Every row belongs to one group in each of 4 separate groupings. Each group adds its own fixed numbers to the row, and there is some noise. The rows also spread widely along 13 directions, which tell nothing about the answers.
(in the rows, 128 means zero)
Known rows, each followed by its group in each grouping:
[137 103 94 147 148 129 93 162 115 95 96 97 111 106 134 120 123 119 143 150 125 136 98 108 124 158 134]
J599 J409 Lole W
[115 104 118 130 124 171 138 125 146 144 151 140 97 150 116 105 141 117 102 136 130 124 150 111 164 97 119]
J599 J195 vire V
[101 110 131 135 105 174 127 121 174 157 118 138 119 134 129 111 158 81 123 127 123 121 141 135 141 111 98]
J756 J475 Kib N
[97 134 118 81 98 123 157 115 83 123 164 110 176 150 132 94 145 156 148 143 144 195 146 89 163 155 124]
J937 J195 Lole V
[104 108 117 123 116 138 156 126 145 141 173 148 133 127 144 132 142 118 142 128 102 152 171 122 109 134 102]
J478 J409 sona F
[132 163 117 112 143 111 120 140 141 135 143 149 144 111 152 119 91 125 135 125 131 102 129 157 90 152 196]
J756 J475 bikim W
[131 131 98 119 128 140 143 118 123 141 182 142 125 156 120 131 116 137 108 150 140 131 168 142 133 129 136]
J937 J475 bikim Q
[130 133 143 159 159 129 141 132 107 110 115 149 122 136 96 136 135 107 133 142 108 142 128 140 111 103 116]
J478 J195 vire F
[155 123 109 135 142 103 115 135 123 121 129 93 123 128 118 122 101 144 142 138 123 123 132 136 137 142 115]
J937 J409 sona Q
[91 146 146 134 114 131 88 146 109 128 121 144 138 126 112 158 127 97 125 121 165 111 113 126 104 129 143]
J756 J409 Kib N
[116 158 158 141 141 147 166 96 100 133 134 170 135 109 153 153 146 133 90 97 132 110 122 126 93 117 145]
J937 J409 vire V
[156 123 151 134 129 139 166 132 129 148 133 134 130 133 155 132 118 145 148 127 80 130 124 112 131 135 118]
J599 J195 sona W
[129 160 149 118 120 159 141 90 110 131 147 117 175 140 145 159 143 146 107 125 149 161 127 149 127 145 120]
J937 J195 Lole W
[122 131 144 103 121 102 160 104 109 134 143 111 156 122 147 112 145 160 141 106 124 139 123 109 139 134 104]
J478 J475 Lole N
[171 133 116 129 161 125 127 97 122 120 159 107 144 120 142 135 111 167 108 143 129 123 140 160 110 149 125]
J756 J195 Lole W
[133 147 156 143 159 115 144 157 108 122 138 167 130 129 109 162 116 113 144 140 112 131 124 140 92 109 141]
J937 J195 bikim N
[167 111 142 133 122 106 154 79 127 154 107 104 134 120 164 119 126 136 140 108 75 94 134 128 137 142 60]
J478 J475 vire V
[109 102 122 142 111 103 141 104 108 121 121 129 113 113 127 125 140 120 134 107 109 115 147 117 106 128 80]
J937 J409 sona W
[120 173 127 143 106 108 138 134 71 112 80 133 128 160 106 119 111 125 151 119 130 162 125 123 133 122 162]
J756 J409 vire N
[127 128 105 125 122 127 110 144 122 139 152 135 109 138 132 132 99 133 118 131 137 111 143 127 125 141 164]
J599 J409 Lole F
[142 128 121 134 113 103 143 95 130 133 131 104 124 130 149 135 122 154 143 90 112 135 151 133 121 133 88]
J756 J409 sona F
[131 146 113 125 116 141 116 143 137 136 135 112 124 151 127 139 111 134 126 121 145 142 138 140 138 123 141]
J478 J409 Kib N
[155 135 114 157 107 160 121 141 139 161 108 132 94 164 130 148 103 105 115 118 114 106 140 145 152 117 143]
J478 J409 bikim Q
[157 120 144 140 152 176 120 127 172 170 161 120 99 140 121 125 119 141 72 131 140 60 121 136 179 93 141]
J478 J409 vire F
[123 110 109 130 104 126 137 133 127 146 106 122 108 126 159 96 122 126 150 119 95 112 132 95 143 152 130]
J937 J475 sona F
[94 149 98 105 175 114 140 120 137 89 148 131 167 74 150 83 154 136 127 130 158 161 120 128 88 146 172]
J756 J475 bikim N
[157 131 131 143 104 80 112 139 85 133 103 99 114 158 117 163 92 134 160 108 117 115 123 121 142 133 91]
J478 J409 bikim Q
[151 170 137 130 151 68 159 112 92 119 112 139 149 105 136 111 98 155 141 105 113 113 117 142 93 135 168]
J756 J409 bikim W
[147 154 131 144 154 108 105 179 81 110 135 133 104 156 103 167 82 160 135 132 144 119 108 116 119 119 182]
J478 J195 sona F
[129 116 123 145 113 190 131 140 148 130 122 105 110 160 127 137 148 118 130 137 128 163 123 119 175 111 104]
J756 J409 vire W
[140 138 152 126 153 119 134 148 150 131 140 125 133 120 119 124 110 137 145 129 114 119 116 141 127 117 136]
J937 J195 sona W
[115 101 136 129 135 114 134 120 98 133 155 134 127 118 110 116 141 135 107 137 135 99 131 102 135 120 108]
J478 J409 Lole N
[131 166 128 138 121 153 112 136 156 144 115 130 134 165 84 129 107 96 126 140 145 143 142 180 147 104 146]
J756 J409 Kib V

New rows, each followed by its group in each grouping:
[129 114 140 136 128 133 165 123 123 153 126 162 126 108 173 128 139 115 133 121 86 101 126 101 105 141 122]
J599 J475 bikim N
[90 133 125 136 115 176 164 93 119 117 121 138 148 138 124 114 191 110 114 131 141 189 138 125 137 118 106]
J756 J475 Lole N
[159 123 111 123 124 76 150 142 108 142 120 136 112 131 154 108 83 146 173 124 71 116 143 122 110 157 142]
J599 J475 Lole F
[114 112 135 139 90 138 155 100 99 147 120 127 152 148 133 134 158 97 142 138 100 154 148 105 147 144 67]
J478 J409 bikim F
[159 131 144 134 164 122 162 106 120 133 127 123 152 121 127 92 126 136 133 157 89 131 125 128 138 136 119]
J599 J195 vire F
[126 110 104 115 120 107 108 113 99 115 158 99 147 137 123 120 116 144 141 154 135 137 152 114 127 164 101]
J756 J195 sona W
[125 140 109 129 106 142 109 139 119 118 122 113 110 151 156 165 117 135 135 102 139 140 126 128 120 139 132]
J478 J475 vire W
[117 118 104 119 126 85 98 137 83 117 137 123 128 119 138 135 108 127 139 132 142 105 123 101 104 167 131]
J599 J475 bikim Q
[143 124 125 119 166 123 123 119 148 133 133 108 155 92 141 93 126 123 122 148 124 104 117 131 136 146 130]
J937 J195 bikim V
[120 117 113 116 137 139 126 148 127 129 176 147 120 132 125 128 114 130 121 149 130 126 152 133 113 134 153]
J937 J195 Lole W
[134 145 142 135 139 110 128 144 110 118 112 129 133 108 142 148 114 133 142 111 122 122 104 135 101 140 146]
J937 J409 Lole W
[119 139 108 140 114 183 103 145 143 144 142 147 95 159 118 149 118 113 90 125 162 117 143 142 145 111 173]
J756 J409 Lole V
[122 139 141 118 141 140 107 163 119 129 134 133 141 131 132 132 112 116 140 149 133 127 105 108 134 142 159]
J599 J195 vire V
[146 92 131 134 142 128 136 94 120 124 151 98 139 131 121 135 149 139 127 149 112 145 143 127 141 134 49]
J599 J195 Lole F
[144 101 114 126 133 129 118 106 122 146 150 101 148 117 137 104 122 134 115 168 118 103 139 110 146 166 105]
J599 J409 sona N
[154 122 135 130 126 121 135 126 120 139 155 107 131 153 112 147 107 149 136 145 116 131 137 129 146 129 96]
J599 J409 sona W
[138 137 129 144 134 127 121 150 98 112 140 135 98 145 137 182 104 160 127 106 135 129 121 115 103 122 143]
J599 J195 sona W
[106 132 101 134 122 121 117 157 129 111 135 129 87 149 115 142 116 135 143 107 145 144 140 125 122 109 142]
J937 J475 sona F
[121 155 120 124 125 122 98 136 131 116 98 112 142 109 173 127 113 119 155 103 128 139 115 131 102 164 161]
J756 J195 vire F
[141 143 121 121 149 103 122 139 119 127 156 140 141 135 115 141 99 130 138 143 126 124 143 165 98 140 143]
J478 J475 Lole Q
[120 145 104 124 113 129 108 125 106 112 140 118 124 146 144 164 111 137 127 121 149 138 141 142 104 149 132]
J937 J475 vire W
[144 146 123 132 147 136 141 102 123 122 134 120 148 124 144 138 130 140 112 134 134 133 119 143 116 141 129]
J599 J475 bikim W
[120 99 141 162 114 148 133 120 72 130 119 154 109 145 122 168 144 99 122 151 105 104 130 103 112 135 79]
J937 J475 vire W
[98 173 146 120 114 136 141 109 113 123 119 136 174 136 120 128 139 116 134 127 145 158 121 147 119 138 144]
J937 J475 sona W
[119 115 110 147 128 124 117 111 90 126 107 146 117 117 126 108 133 109 110 137 129 94 129 120 111 149 139]
J756 J475 Lole Q
[93 130 92 146 92 169 109 154 135 123 71 133 106 133 155 114 144 71 144 118 122 160 131 111 132 141 156]
J937 J195 bikim N
[146 157 129 142 138 128 142 161 115 126 125 142 110 160 111 146 98 133 143 130 114 148 133 143 126 105 160]
J478 J409 vire N
[128 138 114 144 158 129 164 137 115 116 103 151 110 103 137 85 130 139 120 119 112 129 110 103 119 119 181]
J599 J409 sona V
[127 132 170 139 146 131 144 135 125 144 125 146 150 106 131 145 140 102 132 135 112 108 106 123 118 124 115]
J937 J409 bikim N
[98 118 96 113 133 135 142 107 126 119 138 124 132 104 132 55 151 133 103 127 146 135 141 113 142 135 156]
J937 J195 Lole Q
[130 131 154 129 123 137 138 139 125 132 125 121 142 152 107 129 125 108 156 149 106 150 127 134 149 122 99]
J937 J195 vire W
[141 147 128 141 124 146 121 125 113 146 132 154 117 142 147 139 102 124 113 127 119 101 143 136 113 140 167]
J756 J195 vire F
[139 78 131 129 138 109 133 118 115 145 147 116 125 111 140 115 133 136 133 148 97 80 132 91 134 145 75]
J478 J475 sona N
[91 135 100 138 115 125 134 107 86 103 140 169 138 126 136 154 139 99 125 129 130 161 165 135 59 149 128]
J599 J195 bikim W
[112 117 109 132 123 138 121 123 147 126 161 121 116 137 125 148 132 129 124 119 139 147 156 135 121 122 104]
J599 J409 sona F
[106 150 142 118 104 130 100 136 109 149 127 137 130 140 123 140 111 121 105 103 165 89 115 120 142 125 168]
J478 J409 Lole V
[129 100 149 137 116 143 149 146 161 156 116 132 99 126 145 134 139 110 154 104 92 112 122 118 139 109 79]
J937 J475 Kib Q
